The rows of each matrix lie in a flat space through zero, up to rounding. After each matrix: how many dimensions does the smallest such space have?

[[-21   2  -3  11  10  -6   4   2 -15   8  -6  -2  -9   2  17  -1  11 -10
    4   2  -5]
 [  2 -46  -4 -15  -1  -5   0   6 -34   1   3  -6  -7  -1  17   6  -9   2
    0   5  -2]
 [ -3  -4 -27  12   0 -27   3 -10  -6  18  27 -14 -11 -10  10  -5  -3   8
    4 -21 -11]
 [ 11 -15  12 -39  -2  11   2  11  -8 -11 -16   2  10  14  11 -15  11  16
  -17   7   9]
 [ 10  -1   0  -2  -5  -2  -1  -3   6  -5   4   0   3  -2  -6  -1  -7   5
   -4   0   2]
 [ -6  -5 -27  11  -2 -34  -9 -14   8  25  28 -15 -16 -24  11 -26   3  16
   -4 -25  -1]
 [  4   0   3   2  -1  -9  -1  -5  -1 -10  -6   1   0  -1   8  -4  -4   4
  -15  14   5]
 [  2   6 -10  11  -3 -14  -5 -33  -2  -4   9   5  -2  -1   4  15   8  12
  -22   7 -12]
 [-15 -34  -6  -8   6   8  -1  -2 -35  14   3   1  -9   5  11  21  12  -5
   11  -5 -15]
 [  8   1  18 -11  -5  25 -10  -4  14 -10 -12  14   9   2 -21  10   5   0
   -4   9   6]
 [ -6   3  27 -16   4  28  -6   9   3 -12 -31  15   8  10  -3  -1  17  -6
   -6  19  11]
 [ -2  -6 -14   2   0 -15   1   5   1  14  15 -12  -7 -10   6 -16  -4   4
    7 -18   1]
 [ -9  -7 -11  10   3 -16   0  -2  -9   9   8  -7 -10  -8  12  -6  -1  -1
    2  -5  -2]
 [  2  -1 -10  14  -2 -24  -1  -1   5   2  10 -10  -8 -15   7 -16 -14   3
   -4  -1   7]
 [ 17  17  10  11  -6  11   8   4  11 -21  -3   6  12   7 -21  21 -24 -12
    7  13   1]
 [ -1   6  -5 -15  -1 -26  -4  15  21  10  -1 -16  -6 -16  21 -66   9  21
  -17 -13  24]
 [ 11  -9  -3  11  -7   3  -4   8  12   5  17  -4  -1 -14 -24   9 -28 -10
   23 -12   4]
 [-10   2   8  16   5  16   4  12  -5   0  -6   4  -1   3 -12  21 -10 -25
   25   4  -3]
 [  4   0   4 -17  -4  -4 -15 -22  11  -4  -6   7   2  -4   7 -17  23  25
  -34   7   6]
 [  2   5 -21   7   0 -25  14   7  -5   9  19 -18  -5  -1  13 -13 -12   4
    7 -17  -6]
 [ -5  -2 -11   9   2  -1   5 -12 -15   6  11   1  -2   7   1  24   4  -3
    6  -6 -18]]

7

[[ -5  23 -35 -19  -3 -18  -2   1  18  10   4  10  18  19  30  58 -16  15
    0  -1  20]
 [ 23   4   4   8 -22  31  28  -9 -30 -42 -18 -19  -9 -20  -4 -19  11  14
   -3   9  -8]
 [-35   4 -27   3   5  15  41  43   2  11   4  31  14 -20 -12 -14  18 -11
  -38  -8 -21]
 [-19   8   3  -9 -10  27  23  21  27 -10  51 -15  52  54  18  -3  -6 -34
  -32 -18  -3]
 [ -3 -22   5 -10  -8   8  31  43   5 -11  -5 -36  20  35  15 -24   6 -25
  -14  21  37]
 [-18  31  15  27   8 -58  12 -31  24  22 -47 -23 -15   4  14 -24  23 -13
  -26 -47  19]
 [ -2  28  41  23  31  12  -5  -7 -27 -12  17  14   2   4   5   4 -21 -25
   26   6 -32]
 [  1  -9  43  21  43 -31  -7 -47  -3 -52 -21 -49 -31   3 -69  -1  10   6
   40 -18 -48]
 [ 18 -30   2  27   5  24 -27  -3  20   6 -10  -3  -7  22 -26 -27 -17 -29
  -51 -21  14]
 [ 10 -42  11 -10 -11  22 -12 -52   6 -75  32 -29  19  -1 -36   7 -44  -2
   23   9  -6]
 [  4 -18   4  51  -5 -47  17 -21 -10  32 -56  -6 -32  31   1  24  33 -18
   15   4  12]
 [ 10 -19  31 -15 -36 -23  14 -49  -3 -29  -6 -48  -2  20 -33 -30  22  19
   41 -34  -9]
 [ 18  -9  14  52  20 -15   2 -31  -7  19 -32  -2 -25   3  19  18 -39  -5
   -1  -2  -8]
 [ 19 -20 -20  54  35   4   4   3  22  -1  31  20   3 -41  41   6 -42  42
   20  39  -3]
 [ 30  -4 -12  18  15  14   5 -69 -26 -36   1 -33  19  41  31  -4  -6 -22
    1  -3  27]
 [ 58 -19 -14  -3 -24 -24   4  -1 -27   7  24 -30  18   6  -4 -42   0  -9
   -1  27  11]
 [-16  11  18  -6   6  23 -21  10 -17 -44  33  22 -39 -42  -6   0 -10  16
    1  11 -26]
 [ 15  14 -11 -34 -25 -13 -25   6 -29  -2 -18  19  -5  42 -22  -9  16 -11
   11 -21  46]
 [  0  -3 -38 -32 -14 -26  26  40 -51  23  15  41  -1  20   1  -1   1  11
   22   0   4]
 [ -1   9  -8 -18  21 -47   6 -18 -21   9   4 -34  -2  39  -3  27  11 -21
    0  -5 -19]
 [ 20  -8 -21  -3  37  19 -32 -48  14  -6  12  -9  -8  -3  27  11 -26  46
    4 -19   2]]

17

[[  3  -2   7 -10  -2   3   1  -5 -17   3   1  10   9   4  10   2  -1 -13
   18  -1 -17]
 [ -2  -1 -11   2   2  10 -20  -1  13   8   1   5  -7  -3  -8 -10   0   3
   -2   3  -5]
 [  7 -11  37 -23   3  -2  33  -2 -40   1  10  24  31   7  29  13  -8 -32
   35  -9 -27]
 [-10   2 -23  40 -18 -11 -36  -9  51  20   2   2  -6  -2  33 -15  15  -2
   -3 -27 -14]
 [ -2   2   3 -18  41  10  59  35 -13 -42  -2 -32 -18 -18 -66  11 -22  31
  -59  31  74]
 [  3  10  -2 -11  10  -2  26  12 -19 -27 -12 -31 -15  -3 -42  12  -5  26
  -29  25  45]
 [  1 -20  33 -36  59  26  51  42   8 -19  15  -1  -4 -20 -87   3 -38  39
  -56  38  64]
 [ -5  -1  -2  -9  35  12  42  27  -3 -27   5 -14 -11 -18 -35   2 -17   9
  -40  14  44]
 [-17  13 -40  51 -13 -19   8  -3  18  -9   2  -9  -5 -11  77  -8  19 -44
   -1 -49 -14]
 [  3   8   1  20 -42 -27 -19 -27  -9  14  -7   4  15  18  62   8  23 -22
   41 -28 -40]
 [  1   1  10   2  -2 -12  15   5   2  -7  -3 -12   1   2  -9  10  -1  15
  -13   3  21]
 [ 10   5  24   2 -32 -31  -1 -14  -9   4 -12 -15  11  20   5  21  12  23
   12   2   5]
 [  9  -7  31  -6 -18 -15  -4 -11  -5  15   1  11  20  15  12  11   3   5
   23  -3 -16]
 [  4  -3   7  -2 -18  -3 -20 -18 -11  18   2  20  15  11  34  -1   8 -22
   39 -13 -42]
 [ 10  -8  29  33 -66 -42 -87 -35  77  62  -9   5  12  34   8   2  27  62
   19  -9 -22]
 [  2 -10  13 -15  11  12   3   2  -8   8  10  21  11  -1   2  -4  -9 -14
   14   0 -17]
 [ -1   0  -8  15 -22  -5 -38 -17  19  23  -1  12   3   8  27  -9  13  -7
   21 -14 -31]
 [-13   3 -32  -2  31  26  39   9 -44 -22  15  23   5 -22  62 -14  -7 -88
   23 -31 -38]
 [ 18  -2  35  -3 -59 -29 -56 -40  -1  41 -13  12  23  39  19  14  21  23
   54   1 -44]
 [ -1   3  -9 -27  31  25  38  14 -49 -28   3   2  -3 -13  -9   0 -14 -31
    1  11   3]
 [-17  -5 -27 -14  74  45  64  44 -14 -40  21   5 -16 -42 -22 -17 -31 -38
  -44   3  32]]

5

[[-44   7   4  15   4   5 -13   9   8   0  -7 -38   3  11 -18  15  19   7
  -16 -26  -5]
 [  7   6  26  20 -12  16  -1  21  23 -45 -14   3 -10  36  -7  23  17 -27
  -20   9   9]
 [  4  26  -3 -19   0  -7  17  21  -6  30   5 -23 -27 -18  70  31 -19   1
  -17  18  13]
 [ 15  20 -19 -33 -30 -20  32  10 -34  31  11 -34  11 -12  -8  -1 -19  51
   14  28  -8]
 [  4 -12   0 -30   4 -11 -33   4   9 -19 -41 -18 -24  35  18  17  20  21
  -24  17 -12]
 [  5  16  -7 -20 -11 -13 -13  24   9  -1  -6 -42 -22  18  -1  -3  -6  -8
   -2   8   8]
 [-13  -1  17  32 -33 -13  22 -35 -17  10 -10  16 -12  -8  -1 -18   8  22
  -11   4 -17]
 [  9  21  21  10   4  24 -35  26 -14 -18  -9   3  20  10  15  13 -31  -7
    3   7  -6]
 [  8  23  -6 -34   9   9 -17 -14 -38  -4  26 -18  21  -2  12  -6   3   6
   46   8 -52]
 [  0 -45  30  31 -19  -1  10 -18  -4 -35   5  32  14   8  -2 -34 -29  -8
    7   4 -13]
 [ -7 -14   5  11 -41  -6 -10  -9  26   5 -32   8   1  28   4  -5   9  15
   10 -18  -4]
 [-38   3 -23 -34 -18 -42  16   3 -18  32   8  -1  -9  -9   5   6  17  10
   32  -4  15]
 [  3 -10 -27  11 -24 -22 -12  20  21  14   1  -9 -41 -18  11  35  -5  -4
  -23  21  -1]
 [ 11  36 -18 -12  35  18  -8  10  -2   8  28  -9 -18   7  -8  -1  23 -14
   15   0  19]
 [-18  -7  70  -8  18  -1  -1  15  12  -2   4   5  11  -8  15  -9 -36   5
    1 -26   6]
 [ 15  23  31  -1  17  -3 -18  13  -6 -34  -5   6  35  -1  -9   2 -12 -10
   19   1  -9]
 [ 19  17 -19 -19  20  -6   8 -31   3 -29   9  17  -5  23 -36 -12  25  -8
    1   5 -15]
 [  7 -27   1  51  21  -8  22  -7   6  -8  15  10  -4 -14   5 -10  -8  -6
   -8  -8 -20]
 [-16 -20 -17  14 -24  -2 -11   3  46   7  10  32 -23  15   1  19   1  -8
    1 -15  18]
 [-26   9  18  28  17   8   4   7   8   4 -18  -4  21   0 -26   1   5  -8
  -15  -5 -23]
 [ -5   9  13  -8 -12   8 -17  -6 -52 -13  -4  15  -1  19   6  -9 -15 -20
   18 -23 -37]]

19

[[-13   9 -31   0 -13  17   2 -18  -5 -16  -8  11  22   4  14   3  12   7
    7 -17   2]
 [  9  -2  44  10  -8 -16  -1   5  14   4 -10 -11   6 -19   8   6 -17 -18
    1   9  -3]
 [-31  44  34 -15   4  17 -17  18  43 -58  40   0  22   6   7  -7  27  22
   14  20  32]
 [  0  10 -15  14  -9  11  21 -30 -30 -12 -11  -1 -10  -9  10   7 -14 -36
   -1 -14   0]
 [-13  -8   4  -9   5  -2   6  17  10  34   4 -19   4  -5 -10 -11 -12   7
  -18  15  -4]
 [ 17 -16  17  11  -2 -24 -17  17   2  30   1  -8 -19   3  -2   6 -10  -6
  -15  12 -10]
 [  2  -1 -17  21   6 -17  22 -19   4   7 -17 -24  -7 -32 -43  19  -6 -27
   -9  15 -28]
 [-18   5  18 -30  17  17 -19  51  30   1  37  22  12  46   7 -20  -3  55
    3  -9  32]
 [ -5  14  43 -30  10   2   4  30  31 -25  16  -4  19 -17   6 -24  -2  20
   11  17   7]
 [-16   4 -58 -12  34  30   7   1 -25  15  37  25 -52  58 -26 -24   0  11
  -11  -2  25]
 [ -8 -10  40 -11   4   1 -17  37  16  37  19   3  -4  29  16 -15 -21  17
  -11   6  25]
 [ 11 -11   0  -1 -19  -8 -24  22  -4  25   3  11  -4  15  37 -14 -11   7
  -13   0  -4]
 [ 22   6  22 -10   4 -19  -7  12  19 -52  -4  -4  26 -30 -12  19  27  24
   23  -8 -22]
 [  4 -19   6  -9  -5   3 -32  46 -17  58  29  15 -30  58  38 -21 -28  18
  -30  -9  21]
 [ 14   8   7  10 -10  -2 -43   7   6 -26  16  37 -12  38  28   2  19  12
   16  -6  19]
 [  3   6  -7   7 -11   6  19 -20 -24 -24 -15 -14  19 -21   2  31  -2 -12
    2 -36 -11]
 [ 12 -17  27 -14 -12 -10  -6  -3  -2   0 -21 -11  27 -28  19  -2  22  12
   12   1 -10]
 [  7 -18  22 -36   7  -6 -27  55  20  11  17   7  24  18  12 -12  12  65
    1 -11   2]
 [  7   1  14  -1 -18 -15  -9   3  11 -11 -11 -13  23 -30  16   2  12   1
    2  10 -18]
 [-17   9  20 -14  15  12  15  -9  17  -2   6   0  -8  -9  -6 -36   1 -11
   10  39  19]
 [  2  -3  32   0  -4 -10 -28  32   7  25  25  -4 -22  21  19 -11 -10   2
  -18  19  13]]

10
